There are 3 ways to turn a row about zero (a turn may also mirror it). The second row of each pair is the first, turned, with some noise. The first 30 pairs use one turn. New pairs use 3 turns, one after the other, and a turn may come again.
In the rows, 128 means zero.
Some pairs, each with its turns in order after it:
[160  93  83 111 163  97  88  86  96]
[168  64 100 165 112 126 164 147  93]
Z79

[181 108 150  91  92 139 116 104 102]
[112 142 154 145 171 127  92  87  84]
Z662

[ 78 142 127 117 143  85 129  89 114]
[136  91 124 109 108  91 101 170 117]
Z662

[141  99 133  90 100 188 116  88 182]
[121 210 102 149 171  82 132 112 111]
Z662

[121 124 146  88 106  83 109 126  92]
[139  84 156 120 149 101  87 117 121]
Z662

[147  80 121 149 122  84 180 157 138]
[142 147 144 105  70  78 153 150 131]
Z79

[159 128 188 164  86 175  82 133 110]
[130 179 137 121 138 200 158  71 114]
Z79

[150 122 131 153 159 159 154 157 107]
[ 95 113 170 118  90 143 141 124 136]
Z79

[138 136 108 112 140 166  99 104 112]
[155 107  92  96 124 133 114 127 132]
Z583

[ 72 155 143  99  94 139 104 102 158]
[100 110 124  96 139 100 112 181  80]
Z583

[158 100 161  93 139 136 144 126 116]
[ 95 121  92 109 104 127 160 114 125]
Z79

[142 137 108  81 151 123 122  84 108]
[128 150 170 126 128 109  91 158  95]
Z662

[149 126 150 117 102 139 113 110 152]
[116 104 128 102 128 107 137 108 103]
Z583

[145 166 130 139 110 122 140 130 135]
[141 126 124 144  93 135 127  99 117]
Z662

[139 102 137 100 108 124 167 146  85]
[136  95 139 160 172 153 113 131 108]
Z662

[116 112 165 144 113 172 116  55 118]
[162  90 111 111  84 101 154 137  74]
Z583

[112  34 136 152 131 141 131 124 107]
[185 185 120 150 110  90 156 111 107]
Z583

[107 184  73 107 100 134 113 129 133]
[116  95 109 123 165 149  68 160 121]
Z583

[128 105 118 132 133 107 155 164 107]
[117 128 156 119 111  95 158 147 127]
Z79

[118 110  88 106 151 176  98 142  91]
[187 143  84 103 148 130 112 144 151]
Z583

[113 177 103  97 109 146 139 130 132]
[ 98 136 122 165 154 123  98 139 152]
Z79

[174 141 121 111 154 167  81 184 130]
[ 75 130 143 149 120 182 130 152  72]
Z79

[161 132  93  57 201 134  98 120 135]
[ 90  57  83 153 120 143 119 168  85]
Z79

[171  97 123 115  68 134  89 140 129]
[114 150 133 139 168 132  90  66 148]
Z662

[135 132 161 116  38  75 184 143 132]
[186  73  84 171 140 135  90  68 106]
Z662

[147 189 118 153 110 125 123 108  74]
[155  74 150 135 125 192 115 131 119]
Z583

[134 136 168 126 122 141 175  67 125]
[133  74 150 141  75  95 143 132 118]
Z583

[116  98  80 124 158 134  73 124 157]
[113 178 136  88 134 111 116 156 178]
Z662

[126 171 113 131 113  93 152 130 107]
[119 107 165 153 131 163 101 141 134]
Z583

[ 91 140  97 102 137 102 105 125 133]
[140 106 123 142 170 106 110 157 113]
Z79

New pairs. What belongs after each?
[ 77 104 153 128 155 164 176 131  99]
[159  77  83 124 117  94 123  83 125]
Z583 Z662 Z583

[ 90 155 116 112  91 125  76 117 127]
[139 100 162 117 175  86 135 154 137]
Z79 Z662 Z583

[115 163  99 100 149 140 127 146 132]
[148 134 156  94 112 118 144 130 155]
Z79 Z79 Z583

[121  94 106 133 114 147  82 131 113]
[121 157 127 105 159 165 143 103 138]
Z583 Z662 Z79

[127 162 114 107  58 167 172 157 122]
[102  82 119 178 148 137 166 153 184]
Z79 Z583 Z662

[102 144 134  85 205 112 115 165 107]
[129 146 117  86 169 183 119 196 118]
Z583 Z79 Z583

[114 104 108  83 202 109  97 138  91]
[ 88 116 157 133  73 118 156 133 198]
Z583 Z79 Z662

[144 105 182 113  89 173 113 134  63]
[116 105  51 111  88  97 150 105  90]
Z662 Z79 Z79

[128 168  98  82 108  70 105 148 107]
[110 152 175 195 104 144 104 140 107]
Z662 Z79 Z662

[153 121 170 143 132 148 133 135 141]
[105 155 113 144 116 103 127 117 102]
Z662 Z79 Z583

[140  79 101 116 164 175 123 133 119]
[124 161 115  81 144 102 152 169 132]
Z662 Z79 Z583

[176 150 101 216 130 109 105 122 116]
[159 126 151 178  53 109 179 133 108]
Z583 Z583 Z79

[ 65 163 120 108 101 127 187  94 104]
[ 89  87 115 116 119 160 103 132 211]
Z583 Z583 Z79

[144  96 136 141 114 126 143 119 154]
[129 140 114 129  85 134 113 142 116]
Z583 Z79 Z79

[163 126 138 139 135 174 146 139 124]
[111 120  96 125 100 114  95 115 135]
Z583 Z583 Z662

[119 116 166 125 144 134 130 174  89]
[174 115  93 133  98 147 106 105 118]
Z662 Z583 Z662

[111 135 139 116 128 114 121 121 129]
[130 132 108 124 142 141 123 126 139]
Z662 Z583 Z79

[188 151 116 160  99 159 102 188  77]
[145 169 109 118 124  31 166 128  96]
Z79 Z79 Z662

[127 131  99 115 125 129 136 105  64]
[127  82  83 146 118 112 129 111 149]
Z583 Z583 Z79

[117 104 159 103 167 125  82  92 153]
[171 119 165 111  97  89 164 101 147]
Z79 Z79 Z79

[142 159 111 114  99 131 215 115 133]
[156  62 164 162 119 158 107 166 133]
Z583 Z583 Z583

[ 95 103 178 147 151 151 121 116 168]
[123 138 148  64 143 114  88 103 127]
Z79 Z583 Z583

[105 137 188 143 160 151 161 111 131]
[ 95 190 124 127 127 179 127 145 135]
Z583 Z662 Z662

[169 107 123 173 123 150 140  86 112]
[172 152 149 138  81 133 114 107 102]
Z79 Z583 Z583

[169 123 116  64 126 129 202 191  94]
[182 144 197 181 122 121  66 144  89]
Z583 Z662 Z662

[151 188 137 174 138  93 139  74 129]
[118  86 151 121  43 135 123 147 107]
Z583 Z79 Z583

[ 83 122 160 164 190 119 135 105 142]
[119 139  86 128 123 147 192  80 146]
Z662 Z662 Z583

[158 115  98 123 148 149 137 102 108]
[151 143 150 165 115 154 145 123 144]
Z583 Z79 Z79

[110 130 199 117 179 153 182 107 114]
[173 122 176  73  78 168 126 118 147]
Z79 Z662 Z662

[157 126 144 178 215 154 156 100 159]
[ 82 108  67  99 117 189 173  94 122]
Z662 Z662 Z662

[119 172 118 121 184 104 132 162 132]
[149 113 123 175  82  91 116 138 133]
Z662 Z79 Z662

[169 160 108  98  77 119 131 130 167]
[183 102 165 101 153 114 127 149 161]
Z583 Z662 Z662

